The rows of a group lie close to one hidden flat surface of 11 dimensions, which passes through zero. Surfaces can cross.
In the rows, zero is written as 128.
Known rows, each followed by its group:
[115 127 161  99 103 151 120 121 120 104  74 154  92  99  86 161] : Nilom
[183 110 143 196 112 161 138 115 131 146 140 119  90  91 143  91] : Bemo
[115 155 152 124 126 133  94 144 167 147 152 113 157 125  77 137] : fuza
[ 81 106 143 170 142 137 143 115 171 142 171 160 120 115 109 129] : giba
[127 169 130 100 116 115 139 144 140 126 137  98 119 104  98 108] : Nilom
[118 110 160 135 149 167 174 113 123 122 110 160  51  82 169 166] : Vuli
[111 123 177 141 127 111 128 114 174 191 140 149 188 161  90 166] : Nilom
[116 163 120 153 187 112 154 127 144 134 159  81 129 111 151 166] : Vuli
[ 89 115 137  97 170  73 148  84 117 105 157 123 159 120 110 186] : Bemo
[166 154 186 157  92 179 147 111 164 136 109  71 130  96 107  76] : giba
[196 105 109 183  95 124 112 128  96 119 101 122 130 149 141 114] : Bemo
[101 155 126  84  88  70 123 172 143  97 164 145 127 131  78 123] : Nilom
[107 113 116 129  98 109  92 150  80  90 118  81 156 144 135 163] : Nilom
[102 103 106 133 110 124 175 124 120 161 125 184 114 150 148 101] : giba
[ 88 147 139 110 175 168 118 146 142 130 127 123 110 115 172 149] : maniv
[131 143 119  29 139 159  86 134 108 113  75 136 125 125 115 129] : Vuli
[104 132 116  94 121 137 105 126  81 133 139  60 166 122 127  84] : giba
[154  84 199 176 119 121 175  71 133 123 162 140 125 104 140  96] : maniv
[126 155 130  94 111 135 166 115 170  94 109 115 150 147 121  90] : giba
[116 122 109  91 178  98 100 154 134 122 164 161 122 129 155 197] : Vuli
[150 144 125  95 171  84 129 119  86  70 119  93 140 132 178 154] : fuza
[ 69 124 124 104 168 133 154  78  54 179  91  80 170 141 159  87] : maniv
[109 199 123  56  81 112 123 179 164 114 137  94 123 113  59 110] : maniv
[146 127 177  89  60 109  91 183 136 140 170 123 119 103  90 151] : giba
[ 84 156 141 168 131  63 180 133 108 174 123 107 135 146 118 151] : Vuli
[ 81 127 130 103 140  99 157 108  93 117 130 142  97  97 101 135] : maniv
[165  71 120 172  78 119 125 109 100  98 138 138 112 113 104 125] : Bemo
[164 144 108 168 117 163 137 154 119 190  71 117  90 140 151 155] : maniv
[ 92  96  86  87 122 135 141 136 145  66 174 157 105 108 140 144] : fuza
[ 48 121 114  76 124 116 158 146  86 135 144 128 106 112 149 120] : fuza
[ 71 140  96 169 168 135 140 123 175 166 173  78 172 131 110 173] : Vuli
[149 154 173 125 123 100 140 114 162 107 114 146 142 136  92 150] : Vuli
[104  80  96 177  89 106 131 133 132  75 151 178 126 155 120 129] : giba
[135 164 123 132 137 128 138 142 113 121 150  27 131  98 156 112] : Nilom
[ 73 172 174  83  89 122 103 176 136 163 130 104 136 116  70 129] : fuza
[115 147 164  89 101  83 142 181  83 167 114 151  93 138 154 151] : fuza
[144  88 135 139 160 118 122  63  78 110 134 107 165 125 139  96] : Bemo
[124 145  93 168 162 133 120 183 153 142 156 140 102 136 184 166] : maniv
[177 146  57 181 184 126  97 133 121 101 117  98 119 141 159 167] : fuza
[131 137 200 132 109 123 157 119 109 186 110 120 136 126 138  86] : fuza
[159 124 135 136 183 114 165  81 108 109 153  84 138 109 181 117] : Bemo
[143 132 192 184  89 108  97 146 152 117 126 156 115 126  75 155] : fuza
[123 146 116  95 119 166 116 139 162 195 110 138 156 150 107  99] : Nilom
[157 105 161 174 129 109 148 132 122 152 136 118 125 137 175 213] : Vuli
[113 144 128 117 146 107  97 147 113 103 177  52 155 113 136 137] : giba
[173 116  94 104  83 160  77 182 131 154 125 168  97 133 124 114] : Vuli
[ 70 139 132 128 112 138 130 142 149 143 172  90 146 106  97 104] : Vuli
[142 149 147  97 140  58 160 109 126  90 147 148 127 131 114  99] : Nilom
[100 100 102  68 106 126 131 132 168 143 168 169 166 156 109 148] : fuza
[108 152 148  94  80 129 108 188 165 153 133 125 152 158 109 147] : Nilom
[ 75  97  88 129 160 139 111 101 113 167 149 135 159 130 112 122] : maniv
[141 115 181 112 131  86 139 101 104  50 129 126 117 100 128 175] : maniv
[112 129  37  92 105 159 151 155 189 146 152 142 145 160 135 110] : Bemo
[100 120 120 146 149 143 142 102 133 139 131 114 151 132 128 125] : Vuli
[141  98 135  85 116 155 132 119 117 149 146 146 121 113 150  60] : giba
[142 153 118  96 135 131 147 137 177 151 100 164 131 165 125 163] : Bemo
[161 104 176 149 123 111 127  78 154 115 126 167 147 129  79 156] : Nilom
[ 96  98 102 171 108 107 126 155 126 141 148 175 130 156 130 145] : maniv
[112  96  85  76 127 144 109 104 137  89  90 229 133 165 113 102] : giba
[ 74 104 102 108 105 142 106 174 104 156 104 163 152 188 176 127] : Nilom
[155  96  86 165 181 105 131  92 131 134 189 129 134 109 125 152] : maniv
[171 151 154 126 131 171  96 118 165 170 125  92 140 100  73 121] : Bemo
[125 149  92 128 124 137 171 173 151  97 154 119  61  91 170 145] : Bemo
[ 81 125 110  36 184 128 123 119  98 147 143 150 146 139 168  98] : fuza
[109 121 153 144  96 130  94 151  71 108  94 130 123 140 150  71] : Bemo
[105 121  62 109 168 159 107 120 131 122 164 125 131 110 123  75] : Nilom
[125 153  79 133 183 141 121 148 138 125 156  87 110 108 163 171] : Vuli
[ 65 101 107 125 153 147 108 110  92 148 116 162 136 134 138  78] : Bemo
[171 173  98 129 120 120 133 131 165 105  79  97 176 184 114 146] : giba
[148 134 131 163 149 115 175 115 118 169 101 163  79 121 141 162] : maniv
[157 151  91 139 108 152  98 155 138 178  92 107 134 145  95 148] : giba
[145 185 126 101 161 136 151 128 137 167  65 101 113 127 125 177] : fuza

New rows. What belongs after each?
[101 101 105 110 186 158 135  99  97  73 131 119 102  94 191 141] : Vuli
[150 132 114 117 108 187 119 149 148 159 101 140  91 112 119 121] : Vuli
[132  96 125 118 126 175 122 119 135 165  97 202  90 129 132 130] : Vuli
[110 110 144  94 143 113 191  83  96  73 125 123 123 115 175  95] : Bemo
[ 98 113 121 112 183 187 128  96 146 158 148 130  74  51 100 175] : maniv
[ 97  74  71 136 147 148  97 121 116 101 153 146 142 139 149 154] : Vuli
[ 62 141  95 163 184 116 161  95 149 187 108 147 151 153  98 177] : Vuli
[155 132  97 179 107 103 130 186 167 115 142 200  77 148 146 161] : maniv
[ 92 116 156 133  80 118 160 117  91 165  86 138 151 159 119  86] : maniv
[187 157 114 138  79 129 146 173 187 155 147 172  87 135 110  80] : Nilom
[ 83  90  89  87 108 133 181  66 139 112  95 144 166 153  90 174] : fuza
[149 183  89  69 127 132 153 143 124 180  62  81 135 153 121 188] : fuza
[ 97 118  61  84 105 122 127 126  94 120 122  94 143 128  93 139] : Bemo
[165 114 183 171 140 107 141  79 100 151 118 105 143 118 123 136] : Bemo
[159  83 140 143 141 107 169  63  95  82 157 105 129  96 143 124] : Bemo
[175 133  99 111 101 173 137 132 188  81 132 110 110 108 111 149] : fuza
[101 143 119 109 140 135 173 104 194 179 131 168 175 175 111 111] : giba
[106 104 138 133  79 177  84 141 146 113 171 119 131  96  92  60] : Bemo
[186 120 106 140  97 149 124 158  90 144  72 138  84 133 155 136] : Vuli
[138 123 129 100 150 139  78 145  73 201 124 111 111  99 127 153] : giba
[171 117  88 179 112 153 160 106 130 222 102 147 111 137 110  78] : maniv
[203 155 168 172 119 121 102 127 136 110  79 120 125 138 109 144] : fuza
[114 116 108  92 109 112  81 166 122 100 116 212  98 143 103 164] : fuza
[198 142 121 105 126 117 139 164 124 132 127 145  63 112 176 157] : giba
[118 176  79 127 188 120 151 142 158 166 151 142 129 151 168  88] : maniv
[108 113 169 160 105 159 145 115 179 100 129 104 133 110 104 220] : Vuli
[141 188 104 124 144 102 137 149 111 150 110  85 124 133 124 113] : Vuli
[128  77 188 180 142  95 108 110 102 145 210 111 152 104 144 135] : giba
[139 118 110  75  96 103 162 128 141  85 125 119 147 143 130 187] : fuza
[ 86 131 123 144 115 148  97 149 141 208 139 121 162 143  88 104] : Bemo
[117 109 108 128 185 163 112  92 117 181 119 114 161 134 143 136] : maniv
[ 77 156 176 116 123  92 151 106 130  65 141  63 171 114  89 134] : Vuli
[177 130 136 139  74 140 151 159 173 127 174 119 116 119 146  91] : giba
[127 145  91  94 160 124  62 169 154  89 154 128 159 153 134 135] : Bemo
[139 114 104 132  93 117  96 186 130 162 186 153 108 123 131  99] : Vuli
[150 170 115 105 121 100 113 130 110 132  73  82 177 168  98 133] : Vuli
[152 123  74 137 150 169 142 134 175 132 162 148 105 123 160 115] : Bemo
[115 164 113  98 160  86 118 114 110  71  98 107 162 149 102 135] : Vuli
[164 170 115  89 166 150 142 122 188  98 138  96 147 127 148 105] : giba
[177 129 130 152 113 158  81 143 173 130 164 115 139 115  99 119] : Bemo
[150 120 155 169 108  72  79 152 115 104 155 108 177 161 119 166] : Bemo
[108 134 120  79 154 201 117 105 166 113  86 146 108 106 101 150] : Vuli
[158 121 155 184 128 140 174  92 134 157 104 103 134 127 149 129] : Vuli
[119 116 112 173 139  99 166 129 123 148 143 149  78 111 138 185] : Bemo
[128 105 191 155 140  75 163  73  57  98 117 113 128 111 151 141] : Bemo
[ 99  68 125 164  85 127  93 126 103  74 170 108 159 122 114 121] : Nilom
[165 131 124 148 148 181  93 155 176 128 146 126 143 146 182 110] : maniv
[ 77 134 154  80 121 121 199 121 147 195 136 175 112 129 135 114] : giba
[197 137 131 164 147  86 160 113 154 142 126 175 126 158 143 141] : maniv
[117  87  98 114 101 111 120  87  86 106 164  78 141  76  49 121] : maniv
[ 87 149 111 118 158 126  85 159 129 159 122 140 156 168 132 132] : Bemo
[159 139  71 156 167 141  90 113  99 121  79 109 144 152 127 129] : fuza
[ 95 137 141  67 125 111 167 112 143 139 134 129 179 157 126  91] : giba
[ 86 104  93  95 113 101 158 132 134  71 169 135 138 136 146 125] : Bemo
[120 121  96 152  55 110 138 156 113 158 101 164 142 182 118  46] : maniv
[181 159 144 113 178 105 181  99 143 107 120  95 123 120 174 165] : Bemo
[126 135 134 119  94 139  71 152  88 123  76 130 103 113  80 139] : Bemo
[171 114 117 165  82  68 126 140  99 108 106 147 165 203 146 110] : maniv
[165 173 131 123 121 146 153 148 111 107 104  76  93 105 175  81] : maniv
[167 105 119 175 146 120 141 115 105 177 154 102 153 146 191 100] : Vuli
[139 115 129 163 105 146 155 143  93 198 136  97 109 111 173  80] : Vuli
[ 59 127 132 149 191  91 126 126 104 140 171  94 141 106 141 169] : giba
[ 99 168 193 101 194 125 124 116 142 145 106 154 127 127 139 145] : Bemo
[105 130 156  65 141 146 149 100 164  94 151 135 152 119 126  97] : Bemo
[113 155  72 137 115  94 135 181 151 154 149 119 127 157 125 181] : giba
[112 148  63  98 105 151 120 174 105 118  94 117  89 126 137 124] : Bemo
[ 74 139 171 126  85 158 149 158 111 183  52 156 102 148 136 131] : maniv
[139 171 133 109 168 110 114 147  83  97 103  80 124 130 172 134] : Bemo
[141 161  83 100 159 121 125 144  91 164  98 134 106 132 145  87] : Vuli
[121 117 115  48 140 103 142  98 115  61 133 107 173 144 147 138] : fuza
